The rows come from 5 hidden closed curves, with some noise, and rows from the same curve form a group. Each curve winds through 8 dimensions. The rows are also pushed far along 5 directions, which tell nothing about the answers.
In the rows, zero is written as 100.
Some rows, each with its group after it:
92  104  102  113  79  92  106  76  95  119  118  124  78  109  97  100  85  97  119 -> k_635
86  94  90  80  92  99  83  111  76  94  77  97  96  115  125  88  86  63  95 -> k_167
106  95  87  92  111  79  101  79  76  100  98  89  92  100  102  111  76  105  101 -> k_496
99  105  94  127  120  108  118  95  115  106  125  115  99  104  104  100  115  119  96 -> k_218
100  100  97  68  97  90  92  110  93  86  74  84  91  86  93  116  90  90  100 -> k_994
89  108  89  127  122  117  123  87  110  105  118  112  86  110  109  86  115  130  93 -> k_167
103  97  82  83  111  74  91  51  84  115  102  103  88  98  82  128  79  89  121 -> k_635
119  98  93  106  107  92  92  83  90  97  97  104  96  103  94  109  95  101  104 -> k_167
111  89  106  97  113  98  96  105  99  96  95  97  108  87  100  106  108  98  100 -> k_167
99  103  95  95  107  92  112  94  104  105  110  96  99  98  93  114  97  107  104 -> k_218
61  107  97  83  87  101  112  105  94  104  94  93  88  114  107  92  80  94  106 -> k_218
100  91  100  90  93  96  80  122  89  86  76  109  112  108  136  89  91  52  80 -> k_635
113  81  108  82  77  81  88  78  90  102  99  95  100  99  89  114  83  85  110 -> k_218
106  96  107  114  66  106  76  101  71  101  88  110  87  116  98  78  86  90  119 -> k_496
105  96  85  103  135  83  106  57  91  108  117  112  97  97  93  123  91  116  110 -> k_635
137  90  120  108  91  90  71  99  72  99  86  108  100  109  89  99  93  94  120 -> k_496
124  82  85  122  95  92  72  76  78  100  100  121  99  104  118  97  93  66  97 -> k_218
121  101  117  121  100  111  105  116  129  91  106  105  114  90  93  99  122  117  85 -> k_167
105  113  90  95  127  96  99  108  108  102  97  92  104  86  95  115  109  101  96 -> k_218
47  105  81  78  92  108  110  94  98  112  115  100  96  122  110  90  92  94  106 -> k_218
85  92  86  64  103  70  104  69  82  108  100  100  97  89  108  122  72  78  106 -> k_218
82  106  99  62  67  81  100  115  83  106  89  90  94  105  109  104  74  66  108 -> k_635
106  98  114  77  65  91  91  116  94  93  86  81  95  117  93  101  85  90  99 -> k_167
116  105  75  118  134  110  89  80  102  103  108  117  103  90  99  102  124  106  98 -> k_994
93  119  76  88  121  101  121  105  112  105  114  89  101  86  100  109  116  115  91 -> k_167
107  98  117  134  62  115  104  109  96  100  104  120  84  108  107  71  103  104  105 -> k_635
118  93  135  135  55  115  97  133  91  86  91  109  90  122  109  66  96  107  97 -> k_496
94  100  94  81  107  88  98  73  95  97  89  97  80  87  80  122  83  107  113 -> k_994
127  115  89  107  118  97  82  110  95  97  94  108  118  97  99  107  111  91  97 -> k_994
64  110  97  79  106  86  133  109  88  99  101  88  92  104  117  102  70  114  97 -> k_496
98  103  92  87  94  84  93  116  72  99  95  119  99  100  133  98  84  67  98 -> k_218
125  100  103  101  92  104  90  140  108  95  98  97  105  104  114  96  123  77  82 -> k_218
113  100  84  113  89  92  89  112  82  95  112  112  104  106  119  99  89  85  92 -> k_496
112  91  106  117  75  111  73  106  86  89  94  115  93  108  91  90  98  96  114 -> k_994
110  90  114  76  65  86  96  109  98  93  76  62  97  101  88  106  80  84  96 -> k_496
94  99  116  119  81  116  97  117  95  90  87  101  109  118  112  69  95  102  94 -> k_635
105  102  95  106  118  105  108  126  119  90  92  84  115  99  122  95  113  90  65 -> k_496
83  93  90  111  119  100  106  102  86  98  119  126  99  112  134  93  94  100  91 -> k_994
76  100  86  95  115  102  113  77  99  111  105  96  81  104  101  100  97  106  104 -> k_167
110  115  100  115  108  98  112  94  103  111  113  95  100  99  83  105  102  125  109 -> k_635
128  101  103  129  127  101  90  94  113  101  113  117  116  106  92  111  117  109  97 -> k_635
92  109  103  115  98  119  120  98  122  94  100  91  102  86  86  89  112  132  96 -> k_167
77  104  104  83  85  116  97  141  100  80  73  97  97  108  125  78  101  82  82 -> k_994
86  98  101  91  76  101  91  107  95  104  103  91  92  126  95  97  89  91  108 -> k_218
86  104  79  108  102  98  98  74  87  107  112  131  91  106  119  94  90  88  101 -> k_167
112  92  115  121  80  107  102  88  98  107  96  97  81  115  93  82  102  105  106 -> k_496
109  94  94  90  104  98  77  111  104  96  99  103  111  104  108  108  110  73  90 -> k_635
101  95  103  115  89  106  113  76  104  111  116  110  82  98  91  93  109  117  110 -> k_218
109  97  106  103  89  105  80  115  95  92  82  96  100  114  100  93  99  83  98 -> k_218
114  92  106  114  116  112  121  85  133  103  108  82  95  76  77  107  129  129  92 -> k_994
129  103  93  122  114  90  93  86  95  110  114  124  107  98  111  104  107  86  98 -> k_994
60  111  92  71  99  106  113  100  102  105  90  81  94  95  97  94  94  102  105 -> k_218
97  109  102  59  113  92  109  132  89  95  74  64  109  90  102  105  100  99  97 -> k_496
104  90  125  100  69  92  88  76  98  106  95  93  89  121  69  104  79  106  121 -> k_635
102  93  104  111  105  95  115  71  95  104  111  101  81  97  84  107  91  132  114 -> k_994
84  116  66  105  114  103  103  97  86  108  122  127  97  107  128  90  103  92  95 -> k_167
90  103  92  94  126  84  106  89  96  104  107  102  106  93  97  122  85  105  108 -> k_167
106  102  116  126  94  112  112  102  121  98  101  98  92  90  85  94  110  124  98 -> k_167
108  94  97  74  94  78  87  107  80  100  93  81  116  100  103  113  81  78  102 -> k_994
108  101  98  133  99  107  101  76  96  112  117  114  72  109  88  94  103  122  113 -> k_167
64  106  89  91  119  103  130  104  109  105  122  101  107  101  113  102  99  115  95 -> k_994
92  109  96  94  114  111  109  124  126  89  95  95  123  80  108  101  117  99  79 -> k_496
114  106  114  83  100  89  107  112  108  95  87  76  102  76  74  120  98  117  105 -> k_496
105  96  101  102  96  99  90  81  79  105  91  104  90  102  93  93  94  100  118 -> k_496
86  98  94  119  108  110  103  61  102  112  110  108  90  107  88  90  101  116  112 -> k_496
57  104  112  90  85  110  127  119  115  95  99  89  106  107  107  89  87  112  94 -> k_635
115  108  84  91  119  87  92  99  85  104  106  94  110  96  96  115  99  102  104 -> k_994
108  98  112  112  82  90  110  74  100  117  117  107  79  102  85  103  92  111  115 -> k_994
106  105  106  78  95  91  85  117  100  89  85  94  117  99  90  116  92  90  102 -> k_994
107  102  115  78  91  94  111  123  107  94  99  74  106  99  86  111  100  117  98 -> k_167
99  83  94  92  82  94  65  78  80  96  94  118  111  109  99  104  82  70  115 -> k_635
114  89  121  111  87  109  92  120  114  84  82  102  110  102  112  87  110  85  80 -> k_635
77  101  108  124  104  107  121  80  117  104  121  116  100  104  93  99  92  129  106 -> k_635
110  97  93  97  110  89  103  88  109  99  95  83  100  91  97  114  96  95  88 -> k_496
85  95  92  96  92  98  86  62  88  114  111  114  87  118  84  104  89  98  125 -> k_218

New rows. What belongs after each?
96  103  116  115  55  104  107  87  86  110  99  107  87  111  94  74  86  105  120 -> k_635
100  103  113  73  100  100  113  141  125  98  99  70  110  89  93  112  119  100  89 -> k_167
83  98  115  108  80  113  119  99  109  109  99  83  84  121  96  78  100  112  101 -> k_496
104  105  104  113  80  106  79  100  88  102  105  126  94  119  102  86  99  94  110 -> k_994
125  79  108  110  93  104  72  110  104  85  97  117  108  100  107  103  112  79  90 -> k_635
70  109  113  99  90  123  135  134  117  95  89  73  90  100  104  76  108  123  91 -> k_167
71  115  75  79  130  88  121  88  102  109  121  103  107  96  107  120  92  108  101 -> k_167
106  94  95  126  86  104  112  74  102  117  129  106  74  101  88  95  107  120  111 -> k_218
97  92  80  105  114  86  103  80  91  105  121  101  108  106  108  113  85  98  98 -> k_218
107  98  114  112  70  99  76  100  90  97  99  121  101  117  90  96  86  92  117 -> k_994
80  112  101  98  107  110  132  97  125  102  110  91  74  88  80  108  109  138  103 -> k_994
98  105  123  114  61  127  91  149  105  94  91  102  94  120  107  65  116  94  96 -> k_218
103  89  121  100  47  100  93  86  82  111  100  100  68  126  85  82  87  102  123 -> k_635
74  113  82  127  124  103  131  96  98  108  141  135  95  111  133  91  97  122  91 -> k_496
141  103  98  100  77  99  74  119  87  86  82  95  108  90  94  98  108  85  98 -> k_167
109  114  87  106  122  102  105  102  103  102  102  90  115  88  92  105  110  112  99 -> k_635
105  93  83  137  124  96  99  76  95  104  127  129  110  107  119  102  95  100  93 -> k_218
107  107  114  99  110  109  115  114  107  100  91  80  97  92  86  95  115  127  104 -> k_496
86  92  86  109  94  108  78  88  90  98  97  116  114  110  117  86  93  72  98 -> k_218
114  83  115  99  78  95  97  85  107  101  105  95  99  100  86  105  98  100  104 -> k_218
106  91  88  108  102  87  76  85  60  100  98  137  100  122  132  92  79  67  104 -> k_635
124  91  114  90  68  80  94  92  70  106  89  90  76  106  89  102  80  94  119 -> k_496
101  92  108  95  53  96  110  89  92  111  107  81  76  97  79  96  88  108  119 -> k_218
107  102  99  98  88  87  91  85  75  110  113  110  98  114  93  103  85  104  120 -> k_994
106  99  95  105  102  89  96  71  105  112  117  102  105  102  78  119  93  104  114 -> k_496
139  94  103  99  107  74  99  69  84  110  98  89  81  89  74  125  91  111  117 -> k_496
137  100  101  153  118  117  87  80  110  109  123  125  105  108  85  91  132  124  105 -> k_635
99  110  83  76  107  82  112  120  99  93  100  80  110  82  108  121  89  92  87 -> k_496
107  102  102  103  114  108  110  81  127  104  106  81  106  78  59  117  118  132  111 -> k_167
118  98  101  94  85  95  91  117  100  102  103  99  95  105  102  105  108  81  97 -> k_218
98  100  126  124  78  112  108  92  91  111  108  112  78  119  84  79  98  130  126 -> k_496
84  108  87  87  103  82  111  92  85  116  115  112  96  106  122  104  84  83  101 -> k_994
92  98  70  88  145  91  90  82  81  94  102  120  105  97  124  112  95  93  92 -> k_994
125  102  98  112  128  94  104  108  112  101  105  100  110  89  113  106  118  97  78 -> k_994
90  103  83  126  134  109  106  93  98  107  110  117  103  120  134  83  108  92  83 -> k_496
123  98  113  86  93  86  86  103  101  97  91  86  113  103  77  120  94  96  108 -> k_635
108  102  100  95  111  86  91  60  103  100  101  110  96  92  67  129  88  115  119 -> k_994
95  98  118  140  95  115  121  96  121  100  114  110  93  106  98  85  104  128  95 -> k_218
153  90  117  117  88  89  70  114  84  83  89  110  110  106  98  104  97  93  96 -> k_167
129  87  95  126  122  103  75  72  91  91  103  132  97  99  96  104  111  108  102 -> k_994
106  90  94  120  89  106  85  72  102  112  122  120  91  110  93  96  108  96  109 -> k_218
79  105  87  86  112  105  85  104  87  100  94  115  106  118  119  92  98  79  100 -> k_218
126  85  103  101  88  87  77  97  70  90  83  97  98  108  111  95  84  82  96 -> k_496
60  117  83  102  115  110  127  107  109  106  121  113  101  112  123  90  102  110  92 -> k_167
111  90  101  144  114  110  95  73  96  104  124  129  86  116  97  92  106  127  107 -> k_635
100  87  102  114  89  95  105  84  84  102  103  118  77  104  115  92  87  93  103 -> k_994
137  82  110  97  96  99  76  125  105  83  86  93  127  98  112  100  116  72  77 -> k_218
131  98  108  125  132  112  96  127  129  95  112  106  117  93  105  104  142  105  78 -> k_167
118  92  88  102  113  101  71  96  88  93  83  98  119  102  108  97  104  76  93 -> k_496
88  98  113  89  72  102  106  106  112  98  100  94  100  97  93  97  96  100  101 -> k_496
81  85  105  81  59  96  108  82  93  109  104  84  75  118  90  95  81  97  113 -> k_218
59  103  100  71  80  106  98  106  95  103  85  96  90  116  112  86  87  77  102 -> k_218
110  92  98  91  112  98  103  76  108  104  101  78  87  93  73  115  109  121  106 -> k_635
91  85  107  126  61  112  101  90  92  107  121  106  84  133  100  76  89  109  110 -> k_218
77  113  101  89  95  102  112  105  105  109  103  89  85  101  89  101  95  112  109 -> k_218
112  100  83  96  128  89  104  82  96  94  97  97  104  75  100  117  99  108  93 -> k_496
108  86  96  86  94  73  90  73  65  105  100  99  93  115  105  110  68  88  111 -> k_496
129  96  118  122  118  99  87  94  105  102  98  110  110  105  88  104  111  107  105 -> k_496
125  110  91  107  142  95  90  126  105  88  97  105  127  81  112  114  116  96  80 -> k_496
85  117  92  86  112  108  120  129  120  90  99  75  117  79  93  107  109  121  89 -> k_496
128  84  115  91  92  82  87  70  94  97  77  86  92  86  76  116  88  96  108 -> k_496
129  102  106  94  98  92  88  111  106  90  79  74  118  77  80  114  101  96  97 -> k_635
103  101  106  96  119  102  120  123  122  99  104  88  95  96  113  103  121  105  78 -> k_167
137  90  100  91  125  80  99  78  116  97  96  86  112  66  82  134  110  100  92 -> k_218
93  109  99  72  100  96  115  113  109  95  92  79  85  84  84  118  101  114  102 -> k_994
125  99  106  88  85  89  102  86  100  101  82  75  98  73  72  112  99  102  109 -> k_635
76  106  84  93  122  107  97  90  100  106  107  113  102  113  109  99  104  97  102 -> k_218
97  105  119  85  76  111  119  125  123  91  88  72  79  87  73  102  111  125  102 -> k_994
